All groups share one centre, and each spreads out both ways along 8 directions, with some noise.
In the rows, zero is written as 128.
Known rows, each followed by its group:
123	174	97	115	139	99	128	126	131	134	135	157	120 | (0)
110	152	122	138	131	118	143	122	125	150	135	140	91 | (1)
101	121	136	83	125	170	115	121	121	131	120	145	122 | (2)
127	172	115	133	147	169	133	148	164	118	148	140	129 | (2)
155	145	139	116	110	115	123	115	147	121	115	130	96 | (0)
116	124	133	150	116	148	113	120	105	78	111	105	97 | (3)
138	129	148	127	116	126	147	165	156	159	132	131	69 | (5)
90	149	143	140	117	179	123	158	157	145	144	132	190 | (0)
137	131	136	122	106	142	132	110	141	131	115	132	166 | (5)
181	102	154	69	142	170	127	114	119	122	125	159	88 | (2)
122	114	137	173	112	157	154	148	153	146	128	70	141 | (1)
130	84	171	93	147	173	107	118	96	127	109	118	96 | (4)
134	135	137	170	151	67	91	124	200	130	140	111	168 | (3)
79	177	143	143	135	135	128	135	176	160	111	176	102 | (1)
80	132	139	157	112	181	164	137	153	175	121	123	139 | (1)
134	135	137	97	116	143	147	133	110	133	83	136	62 | (4)
131	140	163	171	119	173	118	156	144	95	124	126	143 | (2)
108	153	120	108	168	167	110	115	105	109	152	126	73 | (1)
143	109	104	142	167	156	157	143	160	128	125	111	125 | (0)
118	180	142	159	109	105	119	143	134	123	157	140	88 | (1)
148	166	192	148	112	135	119	185	189	173	169	141	118 | (3)
152	154	146	129	121	139	98	121	127	89	151	132	135 | (5)
157	91	182	175	139	140	91	86	171	97	130	141	141 | (4)
134	130	125	146	124	92	117	114	124	110	136	126	124 | (3)
106	140	149	166	145	138	91	158	155	107	133	119	155 | (5)
95	130	118	66	142	163	106	134	124	134	160	134	85 | (2)
146	161	160	138	106	132	129	137	178	146	142	129	88 | (2)
126	84	133	95	132	138	109	138	101	123	138	117	142 | (2)
104	124	93	104	95	115	150	120	101	137	135	146	120 | (3)
79	160	66	152	102	143	140	89	87	70	132	127	143 | (3)
147	134	149	113	123	159	131	145	131	138	123	94	96 | (0)
146	135	143	160	140	105	120	146	109	114	143	111	64 | (0)
121	150	120	98	124	113	138	135	136	166	126	136	133 | (4)
141	142	134	159	140	128	113	100	157	93	139	144	96 | (4)
143	110	138	137	132	118	114	138	122	113	142	128	145 | (3)
107	111	109	124	143	169	166	117	99	145	125	114	123 | (1)
139	121	152	111	103	129	114	99	134	125	127	147	121 | (0)
111	164	116	116	140	105	132	129	143	157	127	147	114 | (4)
98	199	113	155	97	112	140	77	106	129	141	123	91 | (5)
131	129	162	123	95	134	137	106	123	162	139	135	108 | (1)
172	133	156	87	147	159	136	134	137	145	101	147	88 | (3)
143	68	137	124	128	117	160	124	89	149	84	135	98 | (5)
127	130	131	97	123	127	144	101	144	169	115	164	130 | (1)
155	78	184	142	123	131	131	149	109	157	132	97	121 | (0)
162	135	120	52	144	63	100	104	153	159	118	148	139 | (5)
148	129	164	121	87	142	127	135	157	141	142	115	117 | (4)
165	106	143	83	147	110	88	129	137	117	114	134	163 | (5)
136	114	126	101	158	134	145	151	84	163	133	112	125 | (0)
175	108	148	137	121	148	142	126	137	116	100	142	170 | (2)
150	146	144	96	112	103	139	87	162	171	100	183	125 | (2)
181	119	160	113	131	147	137	150	101	135	160	172	158 | (3)
86	141	126	129	124	134	110	143	131	130	145	126	151 | (2)
145	139	141	131	104	123	125	133	142	125	148	121	113 | (4)
142	126	137	117	138	114	109	128	136	122	123	134	137 | (5)
156	113	143	108	125	104	123	124	88	127	116	128	89 | (4)
108	130	141	126	120	173	127	177	151	138	151	137	146 | (3)
114	174	111	134	123	152	146	139	145	132	150	141	101 | (5)
141	108	134	120	169	121	98	109	95	103	148	134	116 | (4)
123	149	152	163	117	128	112	165	184	114	105	153	149 | (1)
139	137	187	186	113	129	115	165	143	130	149	81	68 | (0)

New rows, each followed by its group:
146	199	140	159	107	90	108	103	184	126	167	147	140 | (5)
134	155	136	116	108	135	126	122	152	129	123	134	120 | (0)
128	140	115	116	138	119	141	117	134	144	126	140	112 | (1)
160	163	147	138	121	89	105	126	150	118	157	140	94 | (5)
136	153	151	119	117	128	120	153	107	133	132	106	100 | (0)
74	118	115	65	91	121	115	154	181	189	170	74	107 | (2)
127	167	123	115	150	142	91	142	148	96	156	136	147 | (5)
123	182	123	150	112	116	115	130	169	105	132	152	124 | (0)
123	154	128	153	114	121	123	116	123	106	133	126	111 | (3)
175	138	153	130	138	109	122	113	166	141	118	142	148 | (3)
165	143	99	107	153	159	150	144	162	125	146	132	129 | (2)
143	151	104	140	133	118	151	133	159	139	124	140	178 | (2)
103	131	151	157	128	160	112	125	148	120	165	128	101 | (0)
139	121	143	106	131	155	120	117	142	136	127	120	134 | (1)
166	145	114	90	144	158	124	146	148	108	159	157	134 | (5)
136	141	154	135	117	134	106	144	131	112	138	118	106 | (5)
160	188	131	159	136	151	128	96	125	90	139	148	153 | (3)
100	158	101	147	136	138	154	132	130	136	133	143	102 | (5)
122	149	130	140	145	130	112	140	148	111	126	127	106 | (1)
108	142	143	170	133	115	112	138	146	123	126	123	128 | (5)
87	144	123	121	169	162	146	140	142	192	182	91	69 | (0)
99	164	135	147	88	151	168	132	141	163	129	123	88 | (5)
155	114	147	111	121	127	124	131	121	126	122	129	117 | (5)
141	115	129	161	134	92	103	112	120	94	133	118	147 | (3)
142	148	153	155	131	162	113	122	115	80	116	116	110 | (3)
134	83	149	112	143	119	108	156	130	126	113	111	90 | (3)
115	136	161	133	135	102	119	132	133	166	98	136	114 | (4)
82	145	88	154	190	148	136	159	119	126	170	142	140 | (0)
94	129	150	99	116	196	101	144	107	94	141	104	25 | (2)
152	121	100	106	146	117	142	108	129	142	138	91	120 | (1)
114	148	125	146	139	149	124	129	155	115	150	129	105 | (0)
142	183	148	145	117	198	138	137	117	104	145	151	126 | (3)
166	95	158	126	102	141	137	105	182	134	106	123	125 | (0)
110	146	144	111	137	166	120	126	133	131	121	126	73 | (4)
91	143	117	116	152	149	118	133	104	141	163	144	135 | (0)
151	136	167	117	109	133	108	113	145	139	151	109	104 | (1)
106	164	133	143	100	126	141	108	145	135	97	141	116 | (2)
125	149	119	113	116	127	152	132	149	159	128	141	108 | (5)
114	86	150	99	115	127	120	181	141	160	129	121	89 | (3)
93	139	147	109	110	174	132	140	162	181	139	139	201 | (0)
126	148	92	129	120	113	145	144	78	98	129	198	148 | (1)
138	131	138	144	109	104	140	136	126	132	113	159	129 | (1)
129	134	74	128	128	171	161	136	111	125	178	60	163 | (1)
105	170	82	103	152	131	125	119	130	123	141	170	141 | (0)
134	155	110	129	108	158	151	129	166	111	116	146	128 | (4)
99	159	138	140	125	119	117	116	161	154	166	141	102 | (0)
170	138	167	151	92	124	123	122	136	115	145	131	107 | (5)
151	118	153	105	101	134	125	115	99	125	129	172	141 | (1)
126	127	127	117	134	136	136	128	149	137	98	158	149 | (1)
75	143	111	146	123	89	108	160	169	145	165	115	112 | (3)
115	93	126	130	146	179	128	113	138	115	141	142	150 | (0)
112	129	121	109	163	148	141	180	76	163	142	114	160 | (0)
157	123	105	102	152	76	128	87	140	139	103	144	123 | (3)
130	123	167	154	106	132	110	148	127	121	133	130	142 | (0)
151	137	112	138	139	127	133	136	137	97	115	131	116 | (0)
127	149	134	135	126	138	112	135	119	101	135	135	108 | (0)
211	100	143	89	126	113	144	125	167	156	136	134	114 | (2)
137	143	107	139	150	92	129	134	115	116	132	155	125 | (0)
124	101	143	105	124	136	111	115	90	113	113	134	109 | (2)
138	149	138	119	148	134	120	132	163	139	120	135	116 | (3)
128	153	156	115	100	127	98	134	98	104	126	150	136 | (0)
149	125	126	127	141	134	123	121	129	122	156	63	95 | (1)
168	105	183	147	86	97	113	143	131	138	140	112	140 | (4)
145	132	125	134	112	127	132	134	105	116	154	115	124 | (1)
119	125	147	103	93	143	146	131	150	174	100	116	131 | (5)
139	182	128	99	96	149	114	121	148	95	106	134	113 | (0)
127	145	148	104	106	142	106	101	128	116	138	140	92 | (0)
152	113	163	116	130	111	102	134	136	142	154	149	139 | (2)
150	131	99	97	162	119	116	120	130	109	122	134	127 | (1)
143	142	117	119	146	129	113	134	142	103	133	126	128 | (1)
135	166	104	99	146	115	116	120	148	130	144	151	132 | (5)
144	138	146	101	112	118	113	112	108	122	127	142	105 | (0)
123	188	121	117	152	116	97	126	189	131	147	125	100 | (1)
175	184	151	165	155	117	110	100	189	122	131	139	175 | (3)
98	158	124	173	97	127	144	77	110	123	116	124	143 | (5)
142	163	125	125	113	118	145	119	151	152	144	162	163 | (3)
136	155	138	123	129	144	118	143	152	127	156	123	83 | (2)
128	118	119	112	121	156	148	92	99	107	63	158	133 | (2)
144	143	142	111	109	143	146	140	122	148	142	156	119 | (3)
